There are 4 ways to turn a row about zero (a turn may also mirror it). The second row of each pair is the first, turned, with some noise. The first 36 pairs use one turn. New pairs use 2 turns, one after the other, and a turn may come again.
In the rows, zero is written as 128.
Known pairs, each followed by its turns in order:
[119  71  84 157  96 139 118 120]
[123 147 110 169 159 140  71 153]
K973

[164 105  73 206  94 113  59 132]
[119  66 138  65 130 154  52 182]
K999

[189 174  86 166 131 146  47 128]
[164  99 186  57 143 114 135  58]
K704

[162 120 109 162 139 108 101 128]
[155 162 120 159 147 125 109 110]
K752

[154 142  89 141  97 136 225  98]
[159 159 145 121  58 195 150 169]
K752

[133 177 125 182 117 100  97 105]
[150 141 162 193 126  94 115 144]
K752

[103 119 149 118 133 137 181  91]
[128 125 151  87 121 139 175 159]
K752

[138 147 142  86 116  88 112  67]
[134  95 178 128 138 124 145  62]
K999

[116  99 124 123 144  83 104 152]
[ 90 154 106 143 165 119 127 115]
K752

[143 130 144 121 151 126 128 114]
[152 137 129 122 123 130 148 121]
K973

[159 126 168 108 130 155 129 128]
[158  92 106 101 144 130 120 141]
K752

[110  91 118 106 124 123  93 120]
[123 146  89 114 160 146 114 124]
K973

[120 163 116  54 139 126  91 112]
[108 121  89 102 165 119 192 110]
K973

[114  75 127 110 136  80 117  77]
[128  85 115 186 106  83 106 134]
K704

[ 60 126 155 149  98 139 126 153]
[ 82 113 105 114  83 134  81 118]
K973

[135  68 143 167 124  92 111 119]
[149 171 138 128 128 182  85 138]
K973

[165 154 134 107 100  87 164 142]
[125 148 198 143 123  97 135 139]
K999

[ 91 132 125 117 172 144 164  66]
[148 150 103 133  83 159 151  66]
K999

[110  84 209 147  83 101  95 209]
[ 74  77 127 157 226 171  92 132]
K752

[ 94 130 144 139 113 105 103 115]
[125 116 124 116 106 111  87 145]
K704

[ 91  95  75 132 190 119 110 162]
[186 144 146 179  90 160 106  94]
K704

[127 126 128 202  68 113 151 102]
[ 88  86  72  80  91 132 133 115]
K704

[137 137 140 146 112  95 123 143]
[111 128 160 119 121 156 126 132]
K973

[190 133 137 160  76 133  90  64]
[199 150 166 130 140 114  59 161]
K752

[ 91 142 127  61 131 138 117  77]
[107 124 127 146 146 155 163  52]
K999

[118 118 108 131  93 133 123 112]
[125 132 140 116 148 162 112 125]
K999

[148 155 155 114 116 115 103 165]
[152 157 132  89 144  99 128 143]
K704

[191 135 111 123 129  84 116 142]
[178 112 120 112 142  87 169 115]
K704

[169 191 102 164 143  97 141 119]
[121  99 176 120  57 127 136 152]
K999

[148 158 106  76 133 117 101 114]
[117 123 118 120 172 127 187 119]
K973

[122 143 126  79  76 181  71 127]
[104 143 149 103 203 118  67 107]
K704

[ 66  92 169  90 129 142  87 145]
[ 67  91 139  85 175 100 127 109]
K752

[123 209 164 123 155 171  91 148]
[110  84 125 130  98 116 173  45]
K973

[146 101  89 110 143 123  94 148]
[ 81 118 109 117 136 109  89 120]
K999

[144 159 105 207 102 106 139 129]
[149 115 166  89  88 153 119 188]
K999

[141 163 147 172 154 120 172 107]
[114 105 139 107  92 152 180 160]
K704

New pairs, each followed by its turns in order:
[169 113 160 134 138 100 180 148]
[136 130 108 185 149 125 101 173]
K999 K752

[112 150 137 162 127 124 133 113]
[148  93 131 128 140 124 125 149]
K999 K973

[159 111  89 113 151 109 126 163]
[157 118 117 117 115 116  70 149]
K999 K704

[135 199 132 104 137 174 189 137]
[178 157 143 127 112 173 147 204]
K999 K999

[106 142 175 118 143 133 144 134]
[149 138 129  99 131 107  91 148]
K752 K973

[152 155  99 124 153 184 130 196]
[138 184 127 112 201 104 148 151]
K973 K752

[132  99 129 171  95 107 150 134]
[136  92  91 141 152 153 109 110]
K704 K704

[117 105 117  70 165  96 109 186]
[159  78 123 168 123 186  85 119]
K752 K704

[106  88 165 103 151  79 122 110]
[147  66 139 159 141 100 152 157]
K999 K704

[ 99 139 120 117 168 123 130 144]
[112 155 149 127 113 142 153 147]
K752 K752

[150 134 106 107 131 109 125 128]
[131 119 106 127 130 130 164 131]
K973 K752

[114 116 126 105 143 125  87 108]
[121  97 134 172 125 129 117 120]
K999 K704

[ 95  96 164  88 126 100 148 163]
[182 127 125  68 119 152 134 109]
K704 K704

[121 136 155 102  86 134 119 135]
[101 130 102 144 122  91 137 110]
K704 K752

[147  87 117 140 170 126 142 127]
[174 139 154 120 111 154 121 144]
K704 K999

[ 77 149 216 124 149  98  97  83]
[142 174 109  88 110  31 150 125]
K752 K999

[146 116 179 127 122 137  84 134]
[160 168 127 108 160 135 124  95]
K752 K973

[ 91 146 123 109  70 108 125 162]
[131 132  87  88 175 150 152 146]
K752 K999

[140  86  93 119 115 113 113 168]
[100 142  90 164 129 109 151 100]
K752 K973

[124 219 121 176  86  99 165 161]
[ 48 174 126 201 151 120  98 110]
K704 K999

[135 121 107 121  89 134 128  76]
[138 150 139  91 160  97 114 151]
K752 K704

[100 161 107 129 172 123 143 169]
[129 112 133 191 127 133 117 168]
K704 K999

[147 146 152 177  73 166 120 119]
[ 98 156 121 126 155 145 166  63]
K704 K999

[119 158 110 108 130 161 104 104]
[138 135  93 156 109 109  93 137]
K999 K973

[125  99  92  99  86 161 131 154]
[100 125 148 131 165 123  68 120]
K752 K704

[115 124 109  93 103 114 156 117]
[124 127 114 132  88 126 162 113]
K999 K973

[ 78 106 134 126 104 189 142  84]
[100 112 181 122 149 175 161  85]
K999 K704

[116 102 126 141 140  86 150 129]
[122 129 102 125 112 105 107 166]
K999 K752

[109  79 162 102 140  93 127 144]
[ 83 137 185 143 134 151 123 121]
K704 K973

[187 159  69  74 124 147  48 121]
[ 69 163 133 154 203 197 169 132]
K752 K973

[149  95 117 141 125  88  77 100]
[118 106  96 174  87 155 153 146]
K973 K999

[133 119  89  98 173 135 143 103]
[170 136 144 157  91 135  98 119]
K704 K973

[161 155 126 110 110 134 105 105]
[174 127  95 120 143 126 113 127]
K999 K999

[135 148 151 150 130 147 147 178]
[113 151 139 116 119 107 133 181]
K999 K999

[ 97 152 138 123 118  59 183 164]
[ 61 149 143 146 121 122  86 185]
K704 K999

[137 101 161 116 124 132 140  95]
[138 149 120  82 127 126 149 138]
K704 K999

[107  73 118 137 123 116 128 163]
[116  97 162 108 113 172 117 140]
K704 K999

[125 116 137 126  70 117  98 147]
[115 132  67 135 149 148 125 127]
K973 K999

[136 185 167  83  75 165 150 156]
[120 181  82 153 131  96  85  64]
K752 K704

[ 69 165 135 155 162 166 139 101]
[ 75 192 136 106 140 131  85 123]
K704 K704

[165 151  93 156 120 155 103 121]
[115  97 137  89 133  85 137 101]
K752 K704

[171 112 162 116  96  76  98 165]
[145  70 110  60 138 123 140 105]
K973 K752

[ 66 135 152 128 154 179 133 139]
[104 163 160  74 135 146  88 135]
K704 K704

[130 132  86  69 140 152 152 151]
[111 150 126  89 106  68 118  94]
K973 K999

[160 137 166  99  82 155 123 165]
[182 117 164 144 138 154 128 177]
K704 K704

[121 155 100 113 128 122 117 174]
[131 169 100  92 110 129 130 126]
K973 K973

[127 110 124 186 136  95 110 188]
[101 109 145  63 183 123 126 126]
K999 K973

[124  84 131 103 133 128 132 180]
[158 139 135 181  95 108 125 136]
K704 K752

[103 133 157 113 119  77 130  99]
[103 134 124  95 155  96 105 161]
K704 K999

[137 105 101 105 120  93 105 203]
[139 136 177 167 163 132 191 125]
K704 K973

[152 176 112  71 125  79 141 117]
[ 76 141 120 181  96 153  89 113]
K752 K752

[158 147 123 114 151 159 118 118]
[149 132 119  94 137 153 106 145]
K999 K999

[133  96 136 132 132 130 120 137]
[158 116 140 129 128 117 127 117]
K999 K704

[123  77 137  97 139  93 142 124]
[129  96 136 104 167 107 159 104]
K973 K973

[114 146 172 118 120 146 167 159]
[128 116 105 104 155 164 106 168]
K973 K973

[124 158  81 109 207 173 112  97]
[198 105 112 140  61 163 112  99]
K704 K973

[140  57 148 138 131 161 105 150]
[ 79 159 128 153  87 143 170 143]
K704 K973

[113 142 150 208 148 139  96 165]
[ 68 177 135 134 145  96  85 155]
K999 K999

[146  94 149 151  84  85 172  98]
[105 124  92 179 121 110 163 178]
K752 K999

[102 167 146 132 114 138  92  96]
[129 147 148  87 119 177 115 130]
K752 K973

